The rows come from 4 hidden closed curves, with some noise, and rows from the same curve form a group. Each curve winds through 8 dimensions. The rows are also pushed far along 4 directions, which tell nothing about the answers.
In the rows, zero is written as 128.
Some rows, each with its group after it:
[149 129 155 121 160  91 109 126 177 120  68 137 100  86 115] : (0)
[126 127 152 142 127 126 132 119 142 127 163 145 120 173 141] : (3)
[121 143  82 136 119 206 123 131 123 138 133  96 155 131 133] : (0)
[168 112 137 130 129  72 156 108 103 122 124 165 112 102 148] : (1)
[120 162 106  96 126 165 111 125 163 151 104 105 143 117  91] : (2)
[108 142 118 114 124 173 118 121 134 107 159 114 140 199  85] : (0)
[130 106 131 144 152 133 116 131 143 123 133 125 121  87 136] : (1)
[160 164 186 117 168  94 148  63 151 105  81 147 106  99 127] : (0)
[171 152 107 109 135 135 143 113 141 119  99 100  96 118 124] : (2)
[144 127 182 138 153  55 133 124  83 108 117 154  95 115 145] : (2)
[123  78 105 146 100 152 159 106 116 131 164 159 165 116 164] : (2)
[143 186 162 112 147 132 135  76 130 140 157 148 115 182 107] : (3)
[115 175 159 139 148  99 102 133 124 128 134 109 116 172 105] : (0)
[ 95 156 136 114 132 161 127  97 148 136 171 114 160 150  72] : (3)
[145 179 171 123 102 117 152 105 120 157 130 160 134 178 139] : (1)
[160 138 165 161 142  60 144 112 111 142 141 162 117  92 175] : (3)
[137 133 119 150 129 127 135  94  87 111 136 140 149 126 182] : (0)
[137  99  76 134 112 163 125 185 161 121  89  78 115 127 102] : (1)
[124 110  88 127 117 173 141  97 117 123 115 111 143 119 155] : (1)
[161  86 134 154 127  82 135 126  98 108 122 171 132  71 201] : (0)
[125 141 133 114 134 131 114 129 127 137 164 126 115 178  89] : (3)
[111 145 143 121 169 132  85 177 145  99 123 100  97 178  44] : (0)
[111 176 122 109 109 233 140  93 182 193 150 123 174 120 111] : (3)
[127 159 181 133 134  83 152  79 104 118 173 166 135 187 106] : (1)
[ 45 133 137 129 109 170 111 128 105 149 207 129 171 211 104] : (0)
[127 101 101 155 118 143 135 106  79 142 169 138 131 142 195] : (2)
[106  74 121 160 139 110 107 177 132 105 181 119 128 129 108] : (1)
[133 201 136 106 134 191 129  83 191 157 132  99 138 142 107] : (3)
[ 87  87 108 127 166 131 100 167 140  96 110  80 103 109  65] : (0)
[119 138 115 133  97 180 141  74 108 185 177 181 184 124 193] : (2)
[ 94  89 114 132 122 100 106 140 121 107 127 136 140 134 150] : (0)
[124 124 165 162 109  28 138 108  47 129 210 178 156 168 148] : (2)
[164 130 154 131 151  61 117 106  90 128 137 164  97 114 166] : (3)
[141 156 152 141 120  95 140 124 126 141 112 148 135 124 150] : (1)
[143 114 114 140 115 140 146 106  98 140 189 145 142 118 160] : (1)
[124 156 170 126 153  78 133 106 127 112 136 144 124 150  88] : (1)
[ 87 116 141 128 119 141 120 138 162 121 152 108 146 172  60] : (0)
[ 91 120 141 113 132 172 116 130 173 111 132 122 127 185  94] : (3)
[111 121 128 154 123  89 129 132 108 116 177 112 139 145 128] : (3)
[111  64 110 159 130  71 106 174 133 119 121 117 119 103 119] : (0)
[130  75 116 141 156  60 103 155 147  98 106 113  95  92 109] : (2)
[162 155  85 108  96 190 154  97 157 158  86 128 163  56 197] : (1)
[126 169 130 117 121 176 142  85 126 158 178 134 142 182 112] : (3)
[133 187 175 110 144 125 125  95 185 147  94 126 122 146  94] : (0)
[151  66  71 151  81 120 148 173  99 156 109 138 136  77 189] : (1)
[111 106  75 139 122 179 109 154 121 143 128  90 119 136 146] : (2)
[127 147  85 113  99 178 140 125 148 160 174  99 151 148  95] : (2)
[153 110 104 143 127 109 122 138 153 130 105 126 115 117 137] : (2)
[102 168 116 100 150 180  90 158 162 127  81  73  99 165  87] : (2)
[125 101 114 147 130  88 112 172 112  98 147 101  96 194  86] : (2)
[164  96  94 131 144 123 103 152 124 134 100 123  86  85 176] : (1)
[121 152 158 121 160 102 114  91 102 113 138 149 108 154 152] : (2)
[133  87 106 168 120  86 118 142 110 131 143 136 125 133 162] : (2)
[189 105 141 132 142  49 138 118  86 118 115 170  79  87 183] : (1)
[ 94 102 163 133 155  80 116 128 110  81 130 140 110 165 115] : (3)
[ 52  78 136 152 139 131  88 179 117 112 193 106 132 188  64] : (1)
[ 97  90 139 138 117 144 120 125 128 142 162 164 154 134 146] : (3)
[ 76  90 143 156 137 100 122 109  67 123 198 154 149 152 144] : (0)
[108 119  87 133 115 186 128 113 154 153 164 104 165 110 130] : (3)
[173 163 145 116 132 104 139 107 151 115  65 125 114  91 153] : (3)

New rows, each followed by its group:
[107 113 124 137  96 155 152 124 133 142 169 155 173 138 143] : (2)
[107 117 132 118 124 177 131 116 165 120 122 130 134 157 128] : (3)
[ 98 112 150 105 125 134 121 125 130 130 119 150 125 160  97] : (1)
[133 157 178 109 171  78 113 100 129 119 147 150  80 181  96] : (0)
[128 145 144 128 151 120 113 127 167 123 141 113 108 148 112] : (3)
[112 118 173 138 158  89 125 120 105  88 132 148 123 126 123] : (0)
[128  98  63 143 128 143 116 177 161 129 116  63 120  71 123] : (3)
[161 144 183 126 122  62 157  91 108 113 125 191 133 112 182] : (1)
[166 128 150 146 168  82 119 123 106 104 101 161  99 103 157] : (0)
[121  92  99 127 120 113 128 116  96 117 127 141 138 106 166] : (1)
[116 100 169 155 175  67 101 128 103 103 148 148 105 115 136] : (1)
[149 110 169 133 137  99 137 137 133 127 116 161  99 118 149] : (3)
[162 142 160 131 153  58 120 126 154 102 100 146  91 148 111] : (2)
[163 166 126 127 135 152 144  73 162 153 120 130 134  86 177] : (3)
[125 166 206 101 176  51 115  74 105  80 108 159  89 183 107] : (1)
[111 100 128 142 136 120 119 116 130 140 163 151 145 105 142] : (3)
[104 150 183 115 184 101 106 122 137  89 109 118  98 143  68] : (0)
[173 187 113  97 118 186 139 107 205 159  56  90 120  84 131] : (0)
[109 134 159 113 139 149 132 106 157 107 120 137 119 175 116] : (3)
[128 144  62 101  98 249 139 144 171 189 122  86 137 119 117] : (0)
[165 137 132 138 169 103 101 135 122 117  87 130  96  85 153] : (0)
[139 136 121 143  89 135 148 109 124 151 156 131 155 137 165] : (0)
[147 174 126 124  99 213 140  84 140 182 151 148 173 127 174] : (0)
[131 108 104 139  89 143 152 123 123 130 136 157 161 142 171] : (0)
[127 172 131 120 137 157 130 140 174 153 111  91 128 110  79] : (3)
[ 98 123 169 142 116 121 128 112 113 119 191 162 163 183 115] : (0)
[134 168 162 133 150 105 127  89 143 127 156 132 121 148 128] : (3)
[127  86 122 129 138 131 132 151 122 112 108 132 113  86 137] : (2)
[101 136 129 110 121 138 107 161 146 142 145 127 118 181 100] : (0)
[116  83 131 150 116 101 143 109 111 113 181 161 147 153 135] : (2)
[114 160 148 144 123 132 149  69  89 143 194 154 153 187 147] : (3)
[134 121 119 121 109 166 137 142 172 139 132 133 148 107 122] : (1)
[172 146 167 115 163  57 118 119 132 126  75 175  77  95 179] : (0)
[134 148 187 130 151  46 106 146 123  92 144 133  95 180  99] : (0)
[122 112 139 131 141 105 111 175 110 123 121 121  99 127 104] : (2)
[102 116 103 152  98 175 131 166 141 171 182 106 156 137 112] : (3)
[105  84 115 148 108 101 136 167 117 103 141 127 146 144  96] : (3)
[119 141 121 119 138 184 134 117 138 136  98 120 138  83 140] : (0)
[118 106 139 150 121  87 130 167  91  97 169 128 126 163 120] : (0)
[115 140 118 144 108 134 142 114 120 136 173 108 160 141 132] : (3)
[158 186 182 112 174 143 126  62 156 143  94 145 108  86 148] : (1)
[ 94  86  74 138 113 177 130 138 112 150 178 103 145 136 118] : (0)
[ 84 119 154 148 133 107 113 115 122 119 216 139 142 200 110] : (3)
[128 152 117 135 132 145 103 147 137 144 123 100 125 131 124] : (0)
[131 160 142 110 146 128 120 121 145 132 165 114  99 183  81] : (2)
[123 173 162 116 150 130 135  72 120 126 107 141 128 131 149] : (3)
[ 95 144 111 131  91 170 139 144 135 169 149 117 173 142 108] : (1)
[158 166 192 148 149  58 149  80 107 111 101 186 121 138 169] : (0)
[127 166 176 106 178  96  97 110 143 127 147 151  85 168 100] : (2)
[136 133 131 107 137 165 117 133 180 122  86 120 127  94 109] : (0)
[124 135  80 113 106 209 132 156 148 171 127 102 134 121 130] : (0)
[119  96 136 177 112  95 146 121  63 118 186 181 159 163 169] : (0)
[ 86 144 141  93 104 187 129 107 140 154 148 146 152 198  91] : (1)
[139 169 140 110 114 145 144  94 147 126 123 121 145 142 119] : (3)
[ 53  93 126 152 100 143 110 145  69 137 227 143 175 223  95] : (2)
[121  87  92 144 113 157 154 128 101 128 153 117 134 118 147] : (3)
[155 113 146 150 154  87 116 136 138 107 157 149 109 117 145] : (1)
[139 108 123 133 147 121  96 147 142 127 125 139 101 134 144] : (1)
[100 151 122 135 122 162 123 167 159 157 162  84 137 153  71] : (3)
[141 155 110 125 138 146 123 135 174 139 112  85 116  99 120] : (3)
[102  84 114 145 128 141 131 144 107 110 139 126 149 101 137] : (0)
[100 130 127 123 116 168 143 114 156 127 143 103 151 151  82] : (0)
[140  79  31 128 112 209 126 153 154 170 129  96 126  63 164] : (2)
[ 99 132 162 118 148  83  98 129 128 115 123 149 115 156 130] : (0)
[184 121 115 108 153 114 124  79 147 128  80 159  96  69 188] : (0)
[ 90  51 100 162 130 141 103 171 118 127 155 118 135 107 133] : (1)
[ 96  81  85 127 119 169 120 147 149 122 142  84 139 135  81] : (2)
[110  67  68 141 137 144  93 205 175 118 123  71 103 106 101] : (3)
[151 140  90 106 133 168 109 138 145 166  92  99 114  72 143] : (3)
